There are 3 ways to turn a row about zero (a turn may also mirror it). The second row of each pair is the first, turned, with some noise. The first 27 pairs use one turn. New pairs use 2 turns, one after the other, and a turn may come again.
(in the rows, 128 means zero)
Known pairs, each followed by its turns in order:
[179 162 132 114 177 148  91 145]
[138 109 105 112 186 140 101  75]	U

[103 164 148  80 176 117 135 167]
[181 131 143 198 131 103 132 117]	Y

[175 134  91 117  76  91 119 132]
[ 60 100 123 103 114 129 146 165]	F

[170 122  92  93 169 106 167 172]
[123 156 101 148 153 106 178 196]	F

[170 101 106 173 142 143 112 145]
[150 155 100  88 166 154 148 140]	U

[121 133 163 159  80 140 127 167]
[149 151 164 144 161  92 142 160]	U

[109 100  79 148 165 114  92 112]
[118 116  51 111 114 137 149 138]	U

[139 142 171 173 170 158  88 177]
[156 122 179 146 189  79  95 117]	F

[124  87 166  80 104 107  93 149]
[123 100 124 165 140 185 147  83]	Y

[128 128  98 134 150 113 112  90]
[116 115  88 100 101 129 124 117]	U

[116  90  87 111 117  92 143 107]
[109 121 107 154  91 165 160 141]	F

[170 160  84 154 133 137 125  77]
[ 89 151 140  99 116 105  71 161]	Y

[109 147 133 107 139 149  86 159]
[165 150 150 141 125 139 117  84]	Y

[137 103 121 126 164  83 100  86]
[107  94 100 172 140 134 161  97]	F

[100 174 116  77 102 114 166 151]
[135 169 127  66 115 148 174 147]	F

[ 89 108 156 156  89 103 146  96]
[144 156 146 135  69  90 147 156]	U

[158  95 141 143  85 105 162 101]
[ 78  89 109 113 124 146 151 163]	Y

[140 176 126 129  83 109 114  88]
[105 118 155  85 114  76 109 122]	U

[155 139  79 132 126  83 147 130]
[ 76 133 113 135 144 150 156 161]	F

[146 104 131 138 144 139 113  98]
[ 87 150 124 119 144 125 129 119]	Y

[ 98 164 127 125 151 133 122 149]
[143 164 154 119 149 125 147 111]	F

[142  78 119 134  83 118 159 136]
[127  98 118 133  91 153 113 180]	F

[160  88 101  77 114 103 137 142]
[ 75 134 146 125 129 168 170 108]	U

[116  76  91 150 111 127 124 103]
[107 120  97  79 169 139 121 130]	Y

[109 167 110 108  93  91 177  97]
[149 105 113 143 125 142 106 207]	Y

[109  89 111  87 158 105 129 131]
[135 111 107 161 187 122 121 110]	Y

[137 157  89 115 134 151  91  83]
[116  70 108  79 125 124 112 120]	U

New pairs. What belongs after each?
[111 107  93 103 139 154 101 103]
[122 101 135  96 177 137 148 127]	U Y

[167 145 123 137 138 129  98 103]
[120 128  91 131 107 114 164 113]	U F

[154 167 123 176 159  95 175 114]
[141 195 149 174 148  99 137 101]	F F

[ 98 126  99 133 109  77 148 157]
[ 97 109 122 171 104 102 138 168]	Y F

[ 95 111 152  94 108 138  97 165]
[138  78  93  97 128 126 123 160]	F F

[132  87 126 120 115  91 169 133]
[147 134 129 184 111 144 137 158]	Y F

[121 167 109 126 157  83  91 176]
[117 135 115  53 127  98 166 114]	Y U

[139 105  89  89 159  79 149 129]
[118 161 133 138 130 166  95 188]	F U

[123 160 177 116 109  93 134  95]
[117 146 143 114  97  65 142 105]	U U

[162  97 152 178 143 149 138 139]
[ 96 133 149 160  71 125 118 136]	Y U

[124 166 115 155 178  94  77 149]
[ 46  97 131 118 128 140 136  94]	Y F

[ 96  98 124 122 103 150 131 106]
[143 141 170 140 149  99 137 129]	Y Y

[133 114 113 135 120  94 106  96]
[145 120 123 131  96 137 144 165]	F U

[110 165 171 154 160 104  81 143]
[ 92 156  72  79 111 115 120 105]	U U

[148 137 148  85 111 143  97 137]
[188 117 143 119 121 110 129 134]	Y U

[159 121  85 151 123 167  80  80]
[172 180 139 176 133 168 106 114]	Y Y

[170 145 147 108 157 118 113 165]
[109 187 117 140 141 102 112 140]	U Y

[ 88  98 110  76  77 148 171 120]
[174 132 125 155 169 201 127 111]	Y U

[174  84  90 109 124 125 111 122]
[154  96  86 157  93 127 151 113]	Y U

[ 99 107 153 155 131 167 172  84]
[102 140 142 177 142 155  69 136]	Y U

[107 176 164 165  85 127 146 155]
[120 157 177 183 141 146 138  91]	F Y

[171 160 112 121 176 158 121 125]
[132 148  84 163  81 149 126 121]	Y Y

[171 178 178  96 112  84  91  90]
[ 90 151  67 186 139 172 108 166]	U Y

[100  87 139  97 122  86 177 126]
[116 157 120 130 106 109  89 193]	F F

[157 107  89  94 121 156 164 174]
[156 178 163 120 143 106 182 111]	U Y

[133 153 163 134  78 152 142 140]
[149 162 132 152 140 107 131  79]	U U

[ 84 139  93 102 115  91 147 163]
[144 134 190 154 139 150  89 143]	F U

[ 98  83 140 119 117 102  98  95]
[144 164 149  96 166  98 105 136]	Y Y

[135 104 126  83 112 172 144 178]
[111  93 145  81 147 126 151 181]	F F

[119 166 164 130  88 154 158 124]
[148  69 141 113 163 107 127 123]	U F

[139  91  82 142  78 125 151 145]
[121 111 141 152 194 142 147  97]	Y Y

[170 138 175 142  83 117 177 164]
[108 105 114 170 183 169 165  98]	F U

[104 152 135 151 179 115  79 105]
[ 57 118 119 163 108 140 156 132]	U F

[114 133 139 178 135 122 152 143]
[107 127 115 106 118 148 155 166]	Y F

[ 99  93 121  89 115 109  88 151]
[138 169 121 140  88 151 121 176]	U U

[116  87  90 159 141  89 121  77]
[105 172 154 166 114 121 186 111]	Y F

[138 134 157  94  82 106 122 120]
[140 119 106 127  77 122 155 154]	F F

[126 126  80 160 115 147  96 144]
[ 98 128 107 166 145 172 127 131]	U U

[135  97 169 101 105 128 130 105]
[151 152 138  97 145 110 166 144]	Y Y

[145 147  98 164 145 128 158 120]
[168 168 130 119 122 106 117 113]	F Y

[ 98 112 180 131 165 144 104 118]
[ 93  94  82 153 146 119 107 120]	F F

[118 159 179 177 134 178 117 125]
[108  90 113 137 150  77 146  69]	F F

